The rows come from 6 hidden closed curves, with some noise, and rows from the same curve form a group. Each curve winds through 8 dimensions. The rows are also pushed far along 5 directions, which tell nothing about the answers.
(in the rows, 128 means zero)
Known rows, each followed by its group:
[164  64 144 127 123 126  83 129 139 154 135 151 141 122 120 142  97 160
 107 173 114]	J283
[131  87 115 127 108 170 100  98 125 114 144  93 103 130 162 137 129 138
 142 123  93]	J753
[118 146 138 160 168 126 131 147 131 120  61 121 172 163  58 154  85 166
 137 169 144]	J753
[ 91 106 100 106 137 132  57 109 133 126  94 100 148 107 107 151 173 162
 149 132  37]	J86
[ 75  93 115 108 117 123 101 135 116 114 101 109 154 114 135 119 150 167
 105 164  67]	J223
[112 111 106 115 124 142 142 109 123 107 177  69  89 101 145 108 170 157
 126 118 100]	J283
[ 75  96  80  75 134 119  90 110 116 114 118 101 132  91 149 104 185 144
 116 113  91]	J261
[102 150 151 110 115  79 169 157 111 161 133 154 131 129 163  74 174  82
 107 123 146]	J86
[103 108  88  86 137 103  71 130 129 141  90 135 178 102 103 127 132 119
 109 158  91]	J86
[142  71 138  96 107  93  79 108 140 148 112 184 162 127 121  95  93  69
 100 150 194]	J18
[173 115 147 144 143 113 123 148 132 176  85 187 151 132  69 149  75 116
 127 158 163]	J261
[ 93  72 112  93 123 102  67 127 104 156 100 153 141 108 140  89 123 136
 101 150 123]	J261
[ 73 144 108  89 115 118 166 106 120 120 180  88  87 133 156 100 190 115
 144  81 154]	J18
[192 103 146 180 141 180 139  96 144 109 144 122 116 152  99 179  77 162
 158 130 164]	J18
[118 164 115 151 168 142 115 132 108 163  91 127 138 148 117 173 166 158
 185 114  57]	J261
[184  92 118 137 127 156 128  91 138 158 117 158 123 148 113 186 112 125
 168 140 114]	J18
[103 170 116 168 167 121 155 144  95 153  71 121 127 148  65 124 103 152
 156 144 130]	J261
[111  55 141 117  81 163  44 113 145  88 160  72 119 101 144 121 121 154
 105 140  79]	J223
[121 162 129 169 139 149 117 122 111 135  93 127 128 144 110 153 132 135
 176 123  68]	J223
[169  93 120 129 120 128 117 108 117 164 121 175 136 113 150 126 134  95
 132 139 103]	J283
[ 90 187 118 110 142  95 160 142 132 112 119 139 131 126 140 129 164 143
 121 117 112]	J86
[123 168 101 148 159 138 176 130 109 120 117 120 119 147 133 142 122 159
 141 131 122]	J86
[ 90 159 150 117 139 119 152 163 153  73 173  41 120 129 121  91 153 155
  96 103 187]	J261
[ 76 114 142 108 111 135 140 131 139  72 169  50  84 119 150  87 165 172
 109 109 139]	J86
[ 81 168  83  80 138  83 161 123 106 154  91 145 136 120 146  92 193  70
 138 110 112]	J18
[109 166 140 130 128 110 177 153 132 111 137  91  90 131 123  86 121 123
 112 121 172]	J261
[136 115 124 143 149 118 111 125 127 150 102 138 149 140  65 142  84 147
 135 170 142]	J283
[118 137 124 113 152 110 172 166 133 122 127  78 125 124  95  93 122 135
  99 136 194]	J86
[ 65 134 122 132 161  93 113 164  96 131  45 110 190 125  92  70 144 140
 107 161 127]	J223
[118 166 112 153 135 170 156  93 125  89 133 108 101 152 136 165 134 143
 175  90 122]	J18
[104  57 105 105 121 139  87 115 121 140  98  98 142 121 107 125 133 155
 128 165  90]	J223
[111  99 130 111  95 163  78 112 143  80 179  74 110 103 161 128 151 141
 120  97  98]	J18
[151  90 154 138 128 128  63 145 146 122 144  86 146 129  96  90  70 118
  94 151 185]	J753
[176 104 160 152  99 135 145 122 120 144 137 168 119 140 160  94  88  63
 119 127 191]	J223
[110 142 103 104 153 123 122 130 124 156  91 132 143 132 122 159 183 130
 163 106  87]	J223
[131 115 134 107 102 112  86 111 135 134 143 153 128 123 147  98 112  72
 113 120 157]	J223
[ 82 111  87 111 134 144  94 104  99 123 122  93 113 119 159 115 170 155
 147 106  77]	J261
[ 87 111 127  90 117 114 139 137 118 129 165  98 120 121 175  85 191 122
 109 101 145]	J283
[112 179 130 134 179  98 175 152 130 110 103 114 108 133  99 107 133 173
 125 121 169]	J753
[ 64 152  82 118 171  95 118 138  81 167  40 126 181 137  93  95 164 113
 149 139 107]	J86
[150 203 154 167 170 135 169 156 146 119 139  87  94 162 101 138 120 148
 158  91 178]	J753
[ 87 136 142 114 129  99 136 153 137  99 144 101 144 130 104  93 112 146
  85 145 187]	J18
[166 129 130 148 108 189 140 100 140  97 151 127 108 135 176 190 142 140
 161  95  75]	J283
[ 77 211  96 119 126 120 227 115  91 141 122 163 126 150 134 145 182  75
 175  69 150]	J753
[142  89 134 126 135 141 108 129 143 106 153  72  91 109 100 104 100 159
 113 124 176]	J753
[141 169 157 161 180 118 163 160 140 112 127  77 105 144  92  90 124 155
 129 109 204]	J753
[122 214 116 133 124 136 208 140 124 124 147 118 115 144 141 142 157  74
 154  79 141]	J18
[160 108 144 130 141 124  98 145 147 140  69 157 181 138  89 140  86 103
 119 146 177]	J223
[169 112 144 120 106 135 150 119 145 130 162 153 109 122 177 144 155 112
 129 112 115]	J753
[118 166  92 132 134 152 118  97 125 114 117 126 129 120 142 174 172 128
 172  99  39]	J223
[124  91 122 103  82 161 139 100 129 115 179 115  98 126 183 140 155 111
 135  98 116]	J18
[107 144 137 112 113 111 179 129 108 161  89 182 137 150 164 127 183  79
 156 105 125]	J86
[113  79 143 103 117  93  89 152 130 132  87 161 201 114 127  88 113 105
  70 171 160]	J283
[169 124 154 171 151 159 126 142 142 121 167  92 101 133 107 159  99 198
 135 131 133]	J261
[ 68  62 109  73 115  94  87 141  93 161  54 150 193 105 152  65 181  82
  99 144 116]	J18
[176 161 126 190 182 164 157 120 125 113 105 125 111 165 115 165  85 181
 164 128 142]	J223
[151  92 171 133 100 125 113 137 151 109 202 100  79 116 146  89  92 147
  86 140 166]	J223
[144 137 115 149 159 162 164 113 144 112 140  71  85 145  90 170 135 186
 171 118 125]	J18
[112 159 130 160 160 144 149 135 108 142 119  95 103 159 109 136 135 163
 169 111 127]	J223
[198  67 182 133 114 132  74 139 169 131 152 130 117 128 121 115  72 120
 100 140 195]	J753
[140 131 153 147 134 140 121 140 146 129 132 102 109 141 103 152 125 163
 145 132 110]	J86
[ 85 144 108 118 127 146 149 122 119  85 169  42  77 123 167  85 168 145
 128  94 125]	J753
[138 182 141 152 103 150 186 116 119 127 141 169 100 162 173 164 129  98
 165  93 119]	J223
[127 115  97 107 127 102  97 119 104 176  85 201 189 114 147 130 148  85
 123 159  68]	J86
[181  95 125 150 141 138  96 120 114 170  73 171 150 147 131 125  83  89
 143 151 136]	J753
[130  74 107 110 125 131  62 103 113 146 112 162 167 130 155 127 116 115
 122 143 118]	J223
[121 153 113 170 147 144 122 119 101 151  89 135 126 146  87 152  99 147
 168 142  89]	J261
[175  98 166 150  92 148 163 132 140  97 195 120 127 112 143 105  98 101
  85 131 195]	J283
[142 158 121 173 123 174 129 103 122 103 142 126 132 128 119 182 120 144
 164 117  70]	J283
[ 75 174 131 125 145  98 202 158 108  90 134  89 125 126 145  52 155 126
  92 115 192]	J283
[181 144 162 163 173 110 149 167 125 179  60 197 152 173 108 145  82 133
 138 151 176]	J261
[146 173 132 164 145 153 169 128 156  78 139  87  96 138 101 169 107 191
 141 141 101]	J86
[ 77  95  94 114 138 124  85 120 113 105 105  82 144 100  94  92 123 157
 106 156 109]	J261
[ 85  98  86  92 105 149 141  95 117 102 173  70  94 105 172 116 190 148
 131 112  76]	J283
[126 166 103 134 130 158 159 102 119 108 151 100 104 127 153 139 170 106
 164  77 109]	J18
[108 142 114 102 124  87 138 136 111 142 132 158 160 108 152  85 156  84
  96 135 131]	J86
[113 179 145 121 107 106 180 137 120 146 158 154  94 134 169 116 167  95
 139  95 123]	J223
[115 134 113 120 137 131 105 138 130 145  97 119 157 134 103 165 140 137
 146 143  74]	J753
[135 117 127 102  90 108 191 128 113 138 166 168 147 113 182  87 152  51
  87 125 171]	J86
[ 97 148 114 116 109 147 160 102 132 102 123 125 120 141 159 173 179 140
 162 108  66]	J753
[202 153 162 177 127 159 162 113 151 113 172 169  99 156 149 188  87 147
 149 117 145]	J753
[ 55  99 115  92 117 126 128 122 119  92 135  86 121 122 152 103 178 170
 114 118 124]	J18
[109 117 144 116 119 148 131 143 160  59 213  33 103 113 134 116 139 184
  88 109 167]	J261
[185  90 172 144 102 149 160 135 144 120 153 140 137 144 136 117  83  82
 106 125 231]	J283
[136 154  98 130 104 167 141  77 140  91 154 136 105 124 155 194 135 133
 162 110  52]	J283
[120 182  95 131 148 137 139 121 125 125 156  89  92 127 141 140 159 140
 153 107  73]	J18
[152 152 131 142 131 124 150 122 101 175 105 229 159 161 169 163 125  86
 152 114 136]	J261
[ 46 113  89  85 117 100 116 114  98 138 105 123 158 127 127  95 162 109
 122 141 114]	J283
[117 167 113 153 202 132 109 146 132 118  52 108 153 159  88 173 131 206
 161 138  89]	J261
[ 60 105 112  85 121 102 150 146  93 151  90 117 171 121 142  75 196  88
 114 125 139]	J283
[119 153 114 179 194 133 128 139 103 136  50 103 158 159  54 129 101 172
 160 157 132]	J86
[ 54 115 113  76 120  76 105 144 106 147  97 150 184 118 133  90 164 110
  94 151 119]	J18
[ 93 172 100  74 126  83 195 123 119 157 147 144 118 125 150 102 208  61
 139  85 155]	J283
[179 139 132 171 127 152 171 114 105 149 130 188 139 148 147 161 100 106
 148 134 129]	J261
[127 105 141 140 158 125  86 147 135 140  94 117 162 132  76 149 121 179
 129 158 113]	J86
[103 135 120 121 133 121 124 154 127 108 132  69 145 129 114  79 111 119
  94 146 160]	J753

New rows, each followed by its group:
[152 143  85 143 134 166 142  87 123 103 132 148 131 129 151 186 124 138
 155 120  80]	J86
[168 161 126 124  82 146 183 118 120 148 181 177 115 131 208 155 150  49
 137  91 106]	J18
[ 96 157 135 116 133 104 158 159 132 114  92 108 147 144 119  99 135 116
 111 138 155]	J261
[ 78 105 129  89  97  90 124 145 116 128 126 135 159 111 127  71 127  93
  76 154 161]	J261
[ 77 139 128 101 131 102 100 150 140 106 118  95 146 120 117 111 141 158
  99 150 102]	J261
[120 127 140 118 135  90 121 148 112 186  66 204 195 139 115 136 151  95
 132 148 116]	J86
[ 93 140 112 107 167  91 142 148 127 121 133  90 121 125 116  83 142 168
 100 138 167]	J223
[ 60 134  94  84 151  64 111 160  83 184  88 139 171 102 109  51 166  84
 102 130 154]	J753
[123 157 134 136 142  92 162 142 102 190  48 195 173 147 116 125 169  81
 160 143  97]	J86
[213 131 143 171 144 183 109 107 165 103 141 149 123 150 140 222  89 172
 157 122 102]	J261
[138 134  87 132 142 150  76  95 122 159  96 137 137 135 109 187 134 130
 182 132  38]	J18
[ 85 103  86  79 114 106 129 128 102 144 122 130 167 106 144  96 160  88
  99 139 125]	J86
[145  82 143 103 136 102  99 148 130 155 111 164 155 134 149 100 113 111
  95 141 184]	J223
[168 156 113 138  91 164 167  87 143 116 158 173 105 127 179 208 152 113
 164 119  27]	J86
[151  59 138 147 116 140  77 109 117 139 131 139 127 131 134 112  76 147
 113 176 118]	J223
[168  69 124 154 113 160  52  99 127 123 153 112 117 100 133 122  90 145
 120 158  79]	J261
[183 138 144 168 128 158 160 114 138  83 205 135  94 128 158 145  77 160
 108 117 174]	J261
[139 135 150 156 155 104 128 153 129 139  93 151 166 141  89 120  96 147
 111 167 149]	J86
[103 132 117 149 163 137 148 138 119 123  71 107 154 142  85 163 145 207
 147 163  76]	J86
[104 196 121 136 168 109 216 142 115 106  98 120 116 142 134 101 162 133
 137  98 175]	J86
[100 154 114 127 124 141 137 117 128  99 171  66  84  98 129 118 170 144
 140  95  89]	J283
[141 121 133 146 131 115  92 128 106 173  72 189 153 132 116 123  97 100
 140 151 110]	J283
[150 105 165 135 124 125 114 157 146 107 162  86 115 136 143  72  83 128
  80 144 198]	J753
[139 172 118 144 140 113 165 136 100 161 103 166 142 153 143 107 114  67
 137 122 161]	J18
[153  96  94 121 125 155  76  86 144 113 131 114 112 112 132 158 117 144
 146 143  61]	J18
[124 140  99 125 120 146 151  99 128  76 172 114 116 112 167 133 135 138
 114 117 118]	J86
[117 117 119 117 150 136 121 132 147  70 159  53  97 103 112  95 121 178
  99 112 183]	J261
[103 216 123 143 169 120 191 134 119 142 111 120 114 164 100 147 168 119
 186  70 164]	J18
[169 111 146 141 130 126 141 135 106 185  91 208 168 160 156 140 116  79
 140 133 155]	J261
[130  68  98 114 117 151  53 100 134 124 111 105 129  92 121 151 133 162
 132 158  28]	J261
[153 106  93 144 146 144 109  98  86 186  66 199 148 136 143 162 133 114
 177 130  73]	J261
[116 194 134 171 150 144 170 135 126  75 173  72 107 144 119 116 116 157
 127 107 164]	J261
[118 178 118 142 139 144 149 140 126 104 148  75 114 144 147 123 137 135
 135 115 111]	J753
[111 121 111 120 141 149 105 121 150  66 152  69 106 121 115 142 102 195
 111 126 139]	J86
[ 98 185 106 158 178 116 163 137  88 171  85 126 123 146  88 137 159 157
 179 122  91]	J283
[115 106 144 122 132 130 136 154 146  91 162  72 128 118 106 110 114 174
  86 139 181]	J261
[115 134 146 110  92 124 139 118 148 105 173 117 114 112 156 126 179 106
 126  99 107]	J86
[177 152 138 148 134 153 133 105 160 117 153 136  92 159 118 187  87 141
 162 110 143]	J283
[114 107 134 105 109 125 113 131 135 115 118 128 153 140 148 112 125  97
 109 130 155]	J261
[ 99 136 133 136 144 103 101 147 110 139  77 128 140 133  96  81  99 125
 119 146 154]	J283
[ 83  81  99  82 136 128  54 126 139 116 117  68 139 100 121 125 172 177
 118 133  68]	J223
[ 60  98  63  65 148 108  78 125 118 109 112  76 146  74 139 104 200 175
 102 139  42]	J86
[212 134 155 162 140 165 139 107 176  99 172 112  72 143 109 173  80 151
 152 106 176]	J18
[ 95  88 139 125 136 127 117 147 142  85 126  62 138 113  98 105 126 205
  87 170 127]	J86
[163  72 162 110  87 124 132 112 146 127 207 135  99 130 159  82 100  78
  94 112 243]	J18
[ 63 108 114  92 129 107  79 121 121 136  73 135 151 131 130 132 172 155
 141 139  67]	J753
[132 124 134 139 111 168 123 116 132 126 161 106  93 134 151 175 151 157
 164 104  69]	J223
[137 130 141 116  85 124 140 117 126 108 176 151 122 127 212  86 131  68
  97 115 149]	J261
[134 170 143 162 170 136 179 162 124 110  92 105 133 147 101 130 126 154
 138 117 168]	J18
[132 119 135 101  96 125 109 124 140 139 128 182 156 136 167 160 135  94
 123 124 111]	J261
[152 151 109 127 140 116 119 106 122 184  98 206 133 156 134 185 125 113
 173 135  80]	J18
[117 126 146 133 143 112 161 162 121 135 130  99 113 131  93  85 103 137
 107 129 214]	J261
[124 125 108 103 138 108 107 138 122 147 142 132 140 110 141 110 135 119
 105 132 127]	J86
[158  84 168 139 139 102  79 147 145 133  98 140 142 122 113  79  92 136
  94 166 164]	J86
[103 147 127 138 159 108 138 139 107 137  66 133 161 153 122  94 139 119
 136 140 142]	J753
[119  89 107 124 148 140  80 127 139 101 113  68 117  98  88 120 114 192
 115 154  99]	J261
[ 86 112 111 106 162 116 105 136 121 119  99  92 136 133 147 103 166 178
 121 134 111]	J283
[144  84 109 105  89 127  67  93 115 149 141 173 136 108 190 106 124  67
 117 136  86]	J86
[187 183 131 169 128 138 157 107 119 152 118 204 112 151 152 157  94  75
 165 109 128]	J261
[120 237 130 176 181 112 212 153 111 129  96 116 106 172  98 111 113 124
 161 106 183]	J86
[119 112 120 130 116 130 101 117 133 114 119 118 140 108  90 130 102 137
 118 159 106]	J283
[105  92 128 109 116 119 103 128 138 122 133 109 128 139 110 116  87 149
 102 166 153]	J18
[132 198 118 126 136 121 168 127 132 123 152 128  99 138 143 125 141  86
 145  75 166]	J86
[140 155 136 138 151 118 180 148 130 128  96 163 138 155 108 147  96 139
 125 131 191]	J261
[178 102 159 147  96 148 129 112 143 124 205 133  78 129 164 129  97 134
 117 134 137]	J223
[110 126 134  92  91 105 128 127 123 149 109 198 172 140 161 132 142  54
 122 119 144]	J283
[109 131  82 119 140 128 109 101 109 139  98 164 138 108 116 167 139 148
 147 131  61]	J261
[147 132 147 133 148 100 100 161 142 146  83 143 146 150  86 111  56 121
 107 165 180]	J18
[121 173 125 143 150 129 180 142 118 114 135  82  97 145 138  84 134 115
 132  99 184]	J753
[110 115 114 131 125 139  94 115 141  84 132  81 123 106  88 129 101 173
 116 157  94]	J283
[ 96 184 119 153 169 113 168 151 103 130  70 118 133 157 121 112 132 155
 142 144 111]	J261
[143 137 137 166 104 173 122 105 140  71 182  98 115 116 132 150  99 143
 125 121 111]	J283
[105 167 110 118 173 109 130 144 124 135  69 137 159 147 128 147 167 151
 147 120 102]	J261
[ 96 140 102 118 141 135 150 118 116 128 102 139 146 156 143 168 160 153
 152 131  92]	J283
[109 124 117 128 158 130 126 130 133 119 129  67 104 147  88 115 108 171
 136 132 171]	J223
[122  91  89 102 109 163  85  87 145  82 152  98 129 101 142 160 132 147
 124 123  84]	J86
[106 127 124 133 175  95 141 149 104 167  55 164 162 139  78 131 134 165
 137 153 140]	J753
[ 66 105  94  62 142  83  81 147 126 141  77 111 153 101 120  98 166 144
 100 151  91]	J86
[ 99  91 137 123 134  98 136 155 109 148  95 116 155 127  80  73 101 133
  94 177 181]	J283
[140 125 152 140 113 125 142 133 128 138 126 140 132 145  89 108  74  85
 125 133 210]	J283
[124 137 104 133 128 151 119 111 126 109 130 110 136 118 147 155 160 147
 143 130  45]	J261
[ 96 108 115  97  81 147 120  90 133  95 181 103 125 108 164 130 180 102
 130  98 101]	J753
[107 143 125 124 142  99 115 148 131 117 111 108 130 124 111  93 105 151
  97 167 121]	J86
[111 151 113 104 138  90 184 152 118 141 104 132 137 119 132  87 155  95
 107 139 144]	J86
[112 174 132 131 149 116 132 134 138 129  94 135 121 142 115 145 149 137
 157 108 112]	J86
[150 129 148 154 129 119 129 146 116 164 110 164 142 140 117 132 100 129
 124 163 115]	J261
[147  89 140 109 125 100  64 154 141 157 106 143 176 113 116 100 109  99
  90 166 129]	J753
[109  84 117 147 161 149  91 134 122 104  96  35 127 127  73  96 104 197
 122 165 126]	J86
[174 155 126 171 154 168 122 119 150 106 141  78  88 134  98 162  99 166
 160 125 102]	J86
[147  30 155 107 113 115  70 141 150 129 100 146 180 110 102 113  88 140
  74 191 154]	J86
[ 91 133 124 116 136 107 140 137 128  95 142  76  88 117 131  63 125 158
  97 132 162]	J283
[ 95 128 136 151 154 133 137 146 116  99 122  43  93 135 102  68 115 178
 119 136 162]	J223
[ 82  94  91 119 158 125  40 113 127 101  86  76 148  99  68 116 112 196
 119 166  80]	J753
